The rows are grouped in 4 different ways at once. Each group adds its own fixed numbers to the row, and there is some noise. The rows also spread widely along 11 directions, which tell nothing about the answers.
Some rows, each with its group in each grouping after it:
[-1.75  0.28 -1.08 -2.56  0.44 -0.83 -1.00  0.98 -3.63  1.35  0.39 -0.03
  1.27  1.81 -0.40 -0.30 -0.11 -2.39  0.77  2.71 -2.40 -2.65 -0.06  0.77
 -2.89 -0.14 -0.54 -2.47 -1.05]	K524 H Bobi Q
[ 3.23  0.69  1.75  0.21  0.53  2.25 -1.58 -1.54  0.17  0.06  1.13  0.81
  2.76 -0.41  4.55  1.67 -0.90 -0.59  0.90  1.79  2.59 -0.18  0.97 -0.66
  1.24  1.86  1.07  1.54 -1.76]	K395 T Bobi G
[ 0.77 -0.39 -2.77 -1.40 -0.07  3.13 -3.01 -0.46  0.05  0.20  1.88 -2.74
  3.66  2.55  1.44 -0.48 -0.62 -1.31 -0.54  3.24 -1.38  2.04 -0.68  1.69
 -1.62 -1.67  0.37 -1.67  0.14]	K524 S vuza Q
[ 0.31  1.98  3.19 -1.28 -1.51 -0.64  0.57  0.51  2.85  2.08 -0.08  2.45
 -1.97 -3.90 -0.68  0.59  0.47  1.94 -0.50 -3.22  4.66  0.90 -0.58 -0.75
  4.17 -0.28 -0.55  1.15 -0.80]	K269 D vuza F
[-0.96 -2.00  0.61 -1.72 -1.26 -1.08 -1.03  0.40 -1.08 -1.98  0.45  0.31
 -0.12 -2.98  3.38  0.40  1.04 -1.46  0.19  2.31  0.16 -2.31  0.09  0.78
  1.81  0.72  2.36 -0.23 -0.28]	K454 W Dosi G
[ 2.16 -0.48 -1.45  3.05  0.03 -0.36 -4.38  0.08 -1.04  2.40  2.78 -1.65
  4.36  1.32  5.69 -0.82 -2.99 -0.51  2.42 -0.71  0.22 -2.25  5.12 -0.71
 -1.15  2.48  0.82  0.72  0.20]	K843 E vem Z
[ 5.23  1.55 -0.96 -0.51  1.40  0.33 -1.36 -0.39 -0.29  4.56  2.17  0.72
  5.11  2.85 -0.91  2.84 -1.92 -2.64 -1.78  1.38  0.03  3.38 -3.11 -1.17
  1.20 -2.56  1.68 -0.06 -0.34]	K843 W vem Z
[ 3.14  3.71 -0.45 -0.97  3.23  1.37 -1.55  0.69 -1.74 -0.19  1.39  0.29
  3.40  1.25  5.25  0.05  1.68 -0.34  0.07 -0.64 -0.31 -3.03  1.38 -0.85
  3.56  0.83  1.46 -0.91 -3.10]	K269 S Bebiz F
[ 4.91  2.29 -3.24  0.90  0.93 -0.75 -0.65  0.74 -0.27  2.64  1.18 -1.71
  2.66  0.78  0.32  2.05 -0.21  0.79 -1.30  1.16 -2.32 -0.81 -0.87 -1.25
  1.68  0.72  3.12  1.32 -2.16]	K532 E Bebiz G
[-1.76  1.01  3.06 -2.41  1.99  2.28  2.07 -0.93  1.35 -2.94 -1.43  2.08
 -3.04 -2.03 -0.41 -0.79  0.74  0.87 -0.32 -1.28  2.54  0.13 -1.79 -1.15
  2.86 -1.27 -0.64 -0.80 -1.36]	K532 T Dosi G
[ 1.41  1.25 -0.39  0.56  0.70 -0.18  1.69 -1.04 -0.44  2.21  0.17  1.13
  0.07 -0.44 -1.56  1.72 -0.40  0.03  0.99  0.51 -2.34 -0.56 -1.43 -1.72
 -0.98  0.82  0.36  0.37 -0.97]	K395 D Dosi Q
[-0.92  0.11 -0.28  1.80 -1.37 -0.70 -2.54  1.42 -0.35  0.88 -1.03 -2.20
 -1.11 -0.31 -0.36 -1.15 -1.38  3.34 -0.69 -1.28  1.51 -3.26  4.44 -0.60
 -0.86  2.17 -2.06  1.76 -0.30]	K454 H vem Q
[ 1.79 -3.70 -2.15  1.34 -0.56 -2.45  0.83 -1.11 -1.89 -0.78  0.99  0.38
  1.37  0.07  2.23  1.64 -0.37 -2.30  0.57  1.82 -4.52  1.47 -1.41 -0.37
 -2.54 -0.93  2.89 -1.65  1.23]	K524 E Bobi Q
[-1.71  1.51 -0.26 -1.95  0.36  3.34  0.90 -0.21  1.44 -0.35 -0.86 -0.61
 -1.54 -0.40 -0.75 -1.58  0.65  0.99  1.25 -0.11  0.91 -1.37 -1.35  0.44
  1.01  0.74 -1.55 -0.28 -1.11]	K524 S Bobi F
[ 0.69  3.03  4.87 -2.92  2.21  6.64 -2.29 -2.71  1.34 -0.73 -0.16  1.34
  2.40  1.76  0.27  1.75 -1.97 -1.37 -0.06  7.11  5.50  1.25 -1.16 -0.25
 -0.62 -0.17 -2.96  1.71 -2.42]	K395 T Bobi G
[ 4.66 -0.36 -4.14  2.03 -0.51 -3.44  3.45  1.54  0.01  1.78 -0.38 -0.50
 -0.98 -1.21 -1.00  1.26  2.04  2.63 -2.60 -4.11 -4.75  0.21 -2.29 -0.82
  3.44  0.86  3.50  1.31 -0.24]	K269 T Bebiz F
[-5.99 -3.66  0.37 -0.56  0.63 -3.00  0.55  0.13 -4.46  0.71 -2.18  2.67
 -3.07  0.95  0.66 -3.64 -0.44 -1.17  1.90 -4.56 -4.53 -4.60  1.31  3.10
 -3.00  1.14 -2.39 -2.43  2.99]	K843 E Bobi F
[ 1.68  1.52 -2.61 -1.44  0.91  3.53 -1.40  0.58  0.48  1.24  0.42 -2.25
  1.53  2.54 -0.72 -0.84 -0.39  1.02 -1.25  1.15 -1.47 -1.01 -0.98  1.07
  0.11 -0.59 -0.31 -0.18 -1.09]	K524 E vuza Q
[ 3.18 -2.63 -0.47  1.57 -0.97 -0.08 -0.67  0.59 -0.77 -0.62 -0.62 -0.33
 -0.12 -0.92  3.65 -0.48  0.39  1.39 -1.75 -2.74 -0.96 -2.50  1.24  1.16
  4.17  1.07  3.42  2.91 -0.05]	K532 E vem Z
[ 0.82  0.58 -1.16 -1.60 -1.23  0.02 -1.09  0.40  1.72 -0.35  1.59 -1.96
  1.71 -0.99  0.19  0.61 -0.53 -0.64  0.44  3.52  0.55  0.58 -0.69 -0.64
  0.90  0.29  1.63  0.48 -1.69]	K269 H Dosi G
[-0.26  0.67  2.04 -0.82  2.72  0.64 -1.25 -0.50 -3.39  4.26  0.38  3.58
  2.13  2.65  0.36  0.17 -0.66 -2.25  0.33 -0.97 -0.63 -1.35 -0.04  1.62
 -0.93 -1.03 -1.81 -2.00  0.67]	K843 T vuza F
[-1.81 -1.48 -1.38  0.39 -1.34 -0.62  2.28  0.52  1.11 -2.41 -2.44 -1.48
 -3.40 -2.64 -1.35 -1.86  0.03  3.06  0.45 -0.83 -0.59 -0.82  0.28 -0.99
  0.46  1.53 -0.41  0.33 -0.09]	K532 T vem G
[ 1.27 -0.07 -0.50  2.27 -1.81 -1.25  0.69  1.80  1.66 -1.26 -1.10 -1.76
 -2.29 -3.12  1.22 -0.41  0.58  4.00 -0.82 -2.31  0.55 -3.20  2.41 -1.79
  3.14  3.00  1.69  3.14 -1.51]	K395 W Dosi F
[-5.00 -0.80  1.68 -3.95 -0.47  0.75  0.37  0.24 -1.10 -2.20 -2.52  1.86
 -3.24 -2.56 -0.30 -2.28  1.48 -0.27  0.56  0.81  0.85 -2.67 -1.05  1.36
  0.55  0.03 -2.15 -2.27  0.15]	K454 W vem Q
[-0.11 -2.79  0.92 -0.59  1.71 -0.15 -0.02 -1.83 -5.20 -0.74 -0.50  3.14
  1.90  2.73  3.28 -0.33  0.02 -2.80  0.87  0.93 -4.38 -0.45 -0.50  2.58
 -2.77 -0.71 -0.36 -2.84  1.06]	K395 H vuza G
[-2.01 -2.32 -0.48 -1.43 -1.47  0.27 -1.68  1.06  0.37 -1.28  0.82 -1.31
 -0.47 -0.75  2.32 -1.81 -0.49 -0.16 -0.90 -0.56  0.65 -0.40  1.08  1.95
  0.94 -0.10  0.77 -0.25  0.41]	K524 T Dosi G
[-2.98  1.73 -1.56 -4.67 -1.75  2.15 -0.49 -0.23  3.32 -1.16  1.28 -1.44
  0.41 -2.33 -1.35 -1.21  0.24 -1.71  0.65  4.00  2.10  3.14 -3.76 -0.68
  0.10 -1.99  0.02 -2.20 -1.56]	K843 H Bebiz Q
[-3.27 -2.21  4.26  1.04 -1.01  2.11 -3.33 -1.53  1.45 -0.54  0.02  1.13
 -1.33 -1.21  3.04 -1.79 -2.10  0.76  0.90 -1.43  4.83  1.03  3.61  0.74
 -1.45  0.05 -3.19  0.16  1.80]	K843 T vuza Q
[-0.96 -0.88 -0.14  1.38  1.86  1.60  0.70 -1.96 -1.52  0.10 -0.98  0.94
 -1.31  0.83  0.53 -0.97  0.25  0.64  0.36 -2.04 -3.14  0.12 -0.19  0.17
 -1.30  0.46 -1.16 -0.89  0.66]	K532 D Bebiz Q
[ 0.41  0.46 -1.66 -1.60 -2.10  1.55 -0.51  1.58  1.85  1.38 -0.15 -2.25
 -1.53 -0.64 -0.49 -1.42 -0.10  2.21 -1.04 -1.55  1.33 -2.24 -0.02  1.53
  2.83  1.75  0.37  2.84 -1.07]	K524 D Bobi G
[-4.49 -1.57  1.77  0.05  0.84  6.15 -3.53 -2.65 -1.34  0.38 -0.65 -0.48
  0.80  3.37  2.02 -2.88 -2.19 -0.72  2.21  1.92 -0.77 -2.45  2.77  4.06
 -3.30  2.58 -4.08  0.84  0.98]	K395 D Dosi F
[-0.71 -0.49  1.37 -1.18 -0.98 -1.47  1.60  0.46  0.33  0.04 -1.03  1.83
 -2.15 -3.06  0.41 -0.05  1.08  0.69  0.32 -1.53  0.98 -1.44 -0.69  0.14
  2.59  1.29  0.47  0.76 -0.39]	K269 T Bobi F
[-1.23 -1.99  1.72  2.10 -0.55  1.09 -1.83 -1.73  0.44 -2.59  0.15 -0.84
 -0.28 -1.95  3.37 -0.29 -0.61  0.32  1.36  1.86  0.66  1.11  2.06 -0.32
 -1.25  0.90 -0.25  0.58  0.68]	K532 S Bebiz Z
[-0.84  0.48  1.22 -1.62 -1.88  0.70 -3.39  0.41  0.85  2.40  1.49 -0.13
  2.04 -2.13  2.13  0.09 -0.36 -0.86  1.32  2.89  3.03 -0.32  1.30  1.60
  1.03  1.11 -0.04  0.28 -0.61]	K269 T vuza F
[-1.26  1.96  1.85  0.30  1.18 -0.48 -0.42  0.49  2.18 -0.30  0.20 -0.51
 -0.61 -0.12 -2.89  0.38 -1.98  1.97 -0.88  0.06  2.59  1.77  1.09 -2.86
 -0.92 -0.90 -2.34 -0.03 -0.62]	K269 T Dosi F
[-2.13  1.88 -0.62 -4.92 -0.13 -1.81 -0.44  1.93 -2.39  1.83 -0.79  1.24
 -0.51  0.87 -1.91 -1.65  1.15 -0.03 -3.36 -3.12 -1.32 -0.92 -2.18  2.04
  1.26 -2.23 -0.72 -2.06 -1.01]	K395 H Bebiz Q
[-0.50 -1.90  1.39  0.71 -0.52  0.41  0.63  0.56  1.62 -3.74 -1.93 -1.03
 -3.17 -1.83  0.78 -1.14 -0.56  2.34 -0.65  0.56  2.29 -1.88  1.70 -1.22
  0.58  1.67 -0.44  2.72 -0.34]	K843 T Bobi G
[-2.98 -0.93 -0.26  1.69 -0.77 -3.76  0.30 -0.51  0.92 -0.37 -0.36 -0.50
 -2.21 -1.32 -1.75 -0.53 -1.41  1.91  0.42 -2.33 -1.49  3.22  0.87 -1.72
 -3.86 -0.44 -2.79 -1.87  2.13]	K269 S Bebiz Q

New rows, each followed by its group in each grouping:
[-1.30 -1.10 -1.64  0.71  0.00  0.40  1.21 -0.62 -0.54  0.04 -0.73 -0.46
 -0.35  0.87 -1.69 -0.55 -0.16 -0.69  0.43  1.81 -3.25  0.65 -1.75  0.23
 -2.46  0.02 -0.80 -0.71  0.53]	K843 H Bebiz F
[ 2.36  1.55 -1.54 -2.15 -0.09  1.14  0.64 -0.32  0.74  1.36  2.12  0.16
  1.97 -0.27  0.21  1.23  0.64 -1.57 -0.89  1.33 -0.64  3.06 -3.84 -0.50
  1.42 -1.96  2.16 -0.94 -0.92]	K524 D Bebiz Z
[ 4.37  1.79 -3.42  0.92 -0.60 -0.93  0.00  2.44  0.61  1.52  0.61 -2.48
  1.44  1.15 -1.17  0.78 -0.31  2.21 -2.47 -0.90 -0.19 -0.12  0.56 -2.62
  1.57 -0.61  1.68  0.79 -2.18]	K524 H vem Q
[-1.20 -4.21  0.50  2.66 -1.50  2.11 -2.04 -0.75 -1.06 -1.47 -0.53 -1.15
 -0.80 -0.25  3.18 -1.16 -0.17  0.68 -0.09 -0.24 -1.01 -2.60  2.79  2.62
  0.00  2.17  0.51  2.18  1.37]	K454 H Dosi F
[-2.24  1.51  1.91 -3.21 -0.22 -0.15  0.87 -0.49  1.14  1.00  0.04  1.65
 -1.18 -2.29 -3.27  0.45 -0.83 -0.04 -0.14  0.25  1.65  1.53 -2.65 -0.69
  0.10 -1.12 -1.20 -0.71 -0.46]	K395 T Dosi Z
[-0.35 -0.35  1.87  2.75  1.17 -0.65 -1.72 -0.18 -1.58 -0.21 -0.10  0.63
 -0.51 -0.49  3.41 -0.44 -0.46  1.59 -0.11 -2.33  0.44 -1.09  4.16 -1.43
 -0.59  1.19 -0.58 -0.26 -0.17]	K532 T Bebiz Q
[-0.24 -0.89  0.17  1.40 -1.29 -2.31 -1.24  0.34 -0.07  0.49 -0.25 -0.68
 -0.72 -1.35  0.50  0.54 -0.46  1.21 -1.09 -0.70 -0.17  0.31  1.50  0.17
 -0.05  0.45  0.24  1.05  0.66]	K532 S Bebiz G
[ 1.59  0.89 -3.35 -2.99 -1.23  0.50 -0.25  2.87  1.18 -1.05 -0.64 -3.62
 -0.34  0.64 -1.94 -2.37  0.18  3.89 -4.77 -3.91 -0.63  0.08 -1.65  1.21
  3.77 -1.24  1.21  1.30 -1.12]	K395 H vuza Z
[ 0.69 -0.81  2.95  2.18  0.68 -1.77  1.73 -0.11 -0.75  0.15 -1.60  2.51
 -1.54 -0.97 -1.72  2.20 -0.30  0.32 -0.12  2.35  0.17 -0.29  0.15 -2.22
 -1.60 -0.43 -1.16  0.30  0.45]	K843 W vuza F
[ 0.21  0.99 -0.85 -0.11  0.02 -2.96  1.21  2.20 -1.19  1.83 -1.32  0.36
 -2.29 -0.28 -2.01 -0.52  0.45  1.71 -1.20 -2.17 -1.15 -3.15  0.43 -0.71
  0.56  0.91 -0.51  0.99 -0.93]	K843 H Bebiz G
[-2.30  0.95  2.76 -0.84  0.85  2.25 -0.68 -1.10 -1.07 -1.26 -0.66  1.50
 -1.00 -1.58  0.85 -0.32  0.46  0.16  2.18  2.76  1.66 -2.19  1.24 -0.77
 -1.92  0.70 -2.45 -1.58 -1.04]	K454 H vuza Q
[ 3.76 -1.06 -1.79  3.67  1.00 -1.53 -2.39 -0.86 -0.13  0.78  1.71 -1.97
  4.46  2.86  0.87  2.03 -3.34  0.03 -2.07  0.15 -0.90  5.92  1.06 -3.07
 -2.15 -2.55  1.16 -1.24  0.84]	K532 W vem Q
[ 0.22 -0.78  1.04  1.58  0.29  1.62 -1.39  1.02  0.52 -4.44 -1.00 -3.05
 -1.03 -1.54  1.09  0.01 -0.51  3.33 -0.72  4.50  1.55 -2.35  3.40 -2.04
 -1.39  1.77 -0.52  2.15 -0.82]	K454 T vuza Z
[-1.89 -0.60 -1.11 -0.44 -0.35  5.27  0.17 -0.46  1.33 -1.75 -1.80 -2.59
 -1.52  0.59 -0.97 -2.55  0.06  1.10  1.70  2.88 -0.30 -3.19 -0.30  1.41
 -0.38  2.75 -1.54  2.18 -1.05]	K843 H Bobi F
[-1.70 -1.00 -0.58 -2.39  0.01 -0.66  0.97  0.45  0.26 -2.49 -1.21  0.08
 -1.46 -0.85 -0.34 -1.86  0.34  0.67 -0.91 -0.88 -0.42  1.04 -1.05 -0.28
  0.59 -1.22 -0.76 -1.88  0.19]	K269 T vem Q
[ 5.12  0.15  1.48  2.31 -0.67  1.55 -0.22 -1.26  2.14  1.81  1.28  1.38
  1.06 -1.29  2.58  1.98 -0.43  0.53  0.13 -1.44  3.17  1.58 -0.17 -1.05
  3.12  0.28  1.57  2.35 -0.90]	K843 H vuza G
[-1.88 -1.20 -2.55 -1.43 -3.28 -3.18 -1.80  2.45  0.60  3.59 -0.12 -1.73
 -0.83 -0.58 -3.10 -1.59 -1.56  0.98 -2.32 -2.50  0.28  0.18  0.28  1.13
  0.03 -0.57 -0.27  0.50  1.40]	K843 T vem Q
[-0.90  0.76 -2.08 -0.96 -0.48 -1.32 -0.52  2.73 -0.65 -0.69 -0.66 -3.12
 -0.55 -2.39 -0.53 -1.00  0.73  2.32  0.76  2.27 -1.26 -4.07  1.43 -1.04
  0.47  1.98  0.99  0.07 -1.84]	K532 W vuza Z
[ 0.15  1.63 -1.21 -0.15  0.17  2.80 -0.06 -1.96  1.95  1.64  2.28 -0.13
  1.76 -1.57  1.69 -0.51 -0.03 -0.57  2.79 -2.61  0.60  2.26 -1.56 -0.82
  2.43 -0.05  1.56 -1.93 -1.19]	K532 H Dosi F
[-0.02 -0.07 -1.15 -1.36 -0.03 -0.30 -3.19  2.11 -2.30  1.70  0.91 -1.39
  1.63  1.62  1.41 -0.46 -0.38 -0.88 -1.05  1.71 -1.60 -4.84  2.31  1.64
 -0.06  0.48  1.23  0.51 -1.18]	K524 E Dosi Q
[-2.97  0.13  1.88 -2.69 -1.12  0.04 -0.33  1.05  0.41 -1.12 -1.44  0.36
 -2.47 -2.16 -1.33 -1.31  0.70  0.98  0.33  1.89  1.56 -1.88  0.20  0.69
  0.01  0.29 -2.08 -0.15 -0.98]	K269 H vuza Q
[ 0.32  1.84  0.45 -1.09  0.13  3.73 -1.14  0.09  0.32  0.52  0.27 -0.11
  1.61 -0.28  2.50 -0.68  0.42 -0.65  2.14  3.44  2.26 -2.38  0.69 -0.04
  1.70  1.49 -0.52 -0.34 -2.41]	K524 W vem F
[-0.30  0.01  2.06  0.18 -0.16  3.89 -2.75 -2.50  0.02  1.80  2.06  1.16
  3.11  0.65  3.53 -0.16 -2.06 -2.47  3.46  2.55  2.83  1.62  1.06  0.76
 -1.38  0.34 -1.74 -1.08 -0.20]	K524 H vem Z
[-4.65  0.89  5.73 -0.56 -3.91  0.20 -2.47 -1.20  6.06 -2.16 -0.31 -0.27
 -3.04 -5.98 -1.43  1.02 -1.77  1.37  1.27  5.84  8.55  3.87  1.76 -2.57
 -2.07  0.00 -4.24  1.78 -0.30]	K269 S Bebiz Q
[ 1.10 -2.25  1.33  1.05 -0.52 -1.18 -2.31 -0.24 -2.50 -3.04 -0.27  0.04
  2.51  0.91  4.06  0.69 -1.22 -1.38 -0.78  4.21 -0.08 -0.04  3.05 -1.20
 -2.35 -0.47  0.67 -0.19 -0.78]	K395 H vem Q
[ 0.02 -0.19  0.99 -2.49  0.44  2.97 -1.77 -0.98 -1.22 -0.25  0.65  0.82
  2.08  0.00  3.61 -1.17  0.08 -0.90  0.61  0.83  0.34 -0.45 -0.37  2.15
  0.84  0.20  0.17 -0.94 -0.44]	K395 T vuza Z
[ 0.60 -0.40  0.02 -0.96 -0.42  1.64 -1.68  0.55  0.36 -0.41  0.17 -0.38
 -0.07  0.19  2.21 -1.16  0.17  0.93 -1.18 -0.95  0.56 -1.06  0.60  1.20
  1.35 -0.74  0.35 -0.22 -0.42]	K524 E vuza Q
[ 3.29  0.69  3.27  2.62  3.24 -2.18 -0.21 -0.20 -1.60  0.27  0.44  2.50
  0.84  1.23  2.43  2.00 -1.12  0.35 -0.57 -2.01  0.67 -0.75  2.69 -2.82
  0.73  0.01 -0.14  0.27 -0.63]	K269 W Dosi G
[ 0.32 -2.62 -0.37 -0.05 -1.58  0.54 -1.04 -1.13 -1.81 -1.86 -0.28 -0.49
  1.66  0.10  2.55  0.83  0.00 -1.97  0.13  6.54 -2.60 -0.01 -0.39  1.87
 -2.41  1.11  0.90  0.82 -0.11]	K395 H Bebiz G
[-1.63 -0.21 -2.19 -2.53 -2.25 -2.73 -3.03  2.44  0.16  0.71  1.43 -2.80
  1.10 -1.62  1.26 -1.52 -0.29  0.19 -1.12  0.48 -0.19 -0.28  0.62  1.34
  1.22  0.58  0.98 -0.06 -0.11]	K269 W Bebiz Z
[-0.28 -3.81 -1.95 -0.50 -1.17  0.85 -0.21 -1.07  0.41 -3.88  0.65 -1.68
  0.65 -1.50  3.89 -1.20 -0.30 -1.81  1.91  3.16 -2.08 -0.31 -1.03  0.56
 -0.51  0.93  2.64  0.06  0.69]	K843 E Bobi Z
[-6.29 -0.60 -1.07 -0.47  0.35  4.59  1.20 -1.88  1.50 -0.02 -1.38 -1.00
 -3.11 -0.75 -1.92 -4.13 -0.59  0.66  4.56  0.03 -1.47 -2.22 -0.45  1.59
 -2.44  2.88 -3.79 -1.07  1.01]	K843 T Dosi F
[-0.35  0.98  2.66  0.05 -1.60  2.72 -2.60  0.05 -0.47  3.16  0.44  0.95
  0.95 -0.64  1.24  0.70  0.05 -0.79  1.89  4.42  2.98 -3.10  2.09  1.60
 -0.11  1.90 -1.32  1.47 -1.57]	K524 H vuza F
[-1.95 -0.39 -0.18  1.91  0.46 -1.24  0.86  0.81 -0.04 -2.42 -2.18 -1.50
 -3.19  0.66 -3.46 -0.94 -0.84  3.94 -2.99 -2.02 -1.12  0.76  1.08 -1.52
 -2.27 -0.92 -2.54 -0.04  0.77]	K454 H Bebiz F
[-2.73 -0.72  0.00  1.65 -1.01  0.48  1.83 -1.29  0.68 -0.22 -1.89 -0.02
 -2.98 -2.62  0.67 -1.94 -0.19  2.59  4.05 -2.33 -0.99 -2.05  0.83 -0.48
 -1.22  4.21 -2.19  0.05  0.28]	K395 W Bobi F
[ 3.59  3.36  0.23 -0.85  3.05  1.71  3.17 -1.48 -0.17  0.29  0.35  3.04
 -0.01 -1.92  1.68  1.71  2.33  0.50  0.70 -1.64 -0.12 -0.29 -3.29 -2.23
  3.31  0.28  1.32 -1.41 -2.08]	K454 T Bebiz G
[-0.85 -0.76 -1.77 -1.42 -1.47 -0.50  1.55  2.29 -0.12  0.66 -2.97 -1.33
 -3.82 -0.72 -4.10 -2.45  0.89  3.42 -2.61 -3.65 -1.44 -2.94 -1.13  1.64
  3.28  0.76 -0.12  2.16 -0.42]	K532 H vem Z
[-0.56 -0.04  0.02 -2.16  0.56  1.38 -0.21  0.12  0.30 -0.82  0.31  0.74
  0.85  0.41  0.48 -0.94  0.07 -0.89 -0.99  0.09  0.43  1.15 -1.47  0.26
  0.89 -2.30  0.31 -1.29 -0.03]	K843 D vuza F
[ 0.63 -0.38 -0.10  0.71 -0.46 -0.57 -0.17  0.12 -0.86  1.06  0.10  0.14
  0.74 -0.84  0.98  0.69 -0.22  0.19  0.01  0.65 -1.03 -1.55  0.72 -0.03
  0.39  1.37  1.17  1.13 -0.64]	K395 T Dosi F
[ 4.12  0.07 -2.42  2.58 -0.42 -2.54 -2.44  2.46 -1.62  1.66  1.71 -2.57
  4.19  1.41  1.54  1.78 -0.93 -0.17 -1.15  3.13 -1.35 -1.62  2.94 -1.87
 -0.82  0.28  2.86  1.09 -1.44]	K843 H vuza F
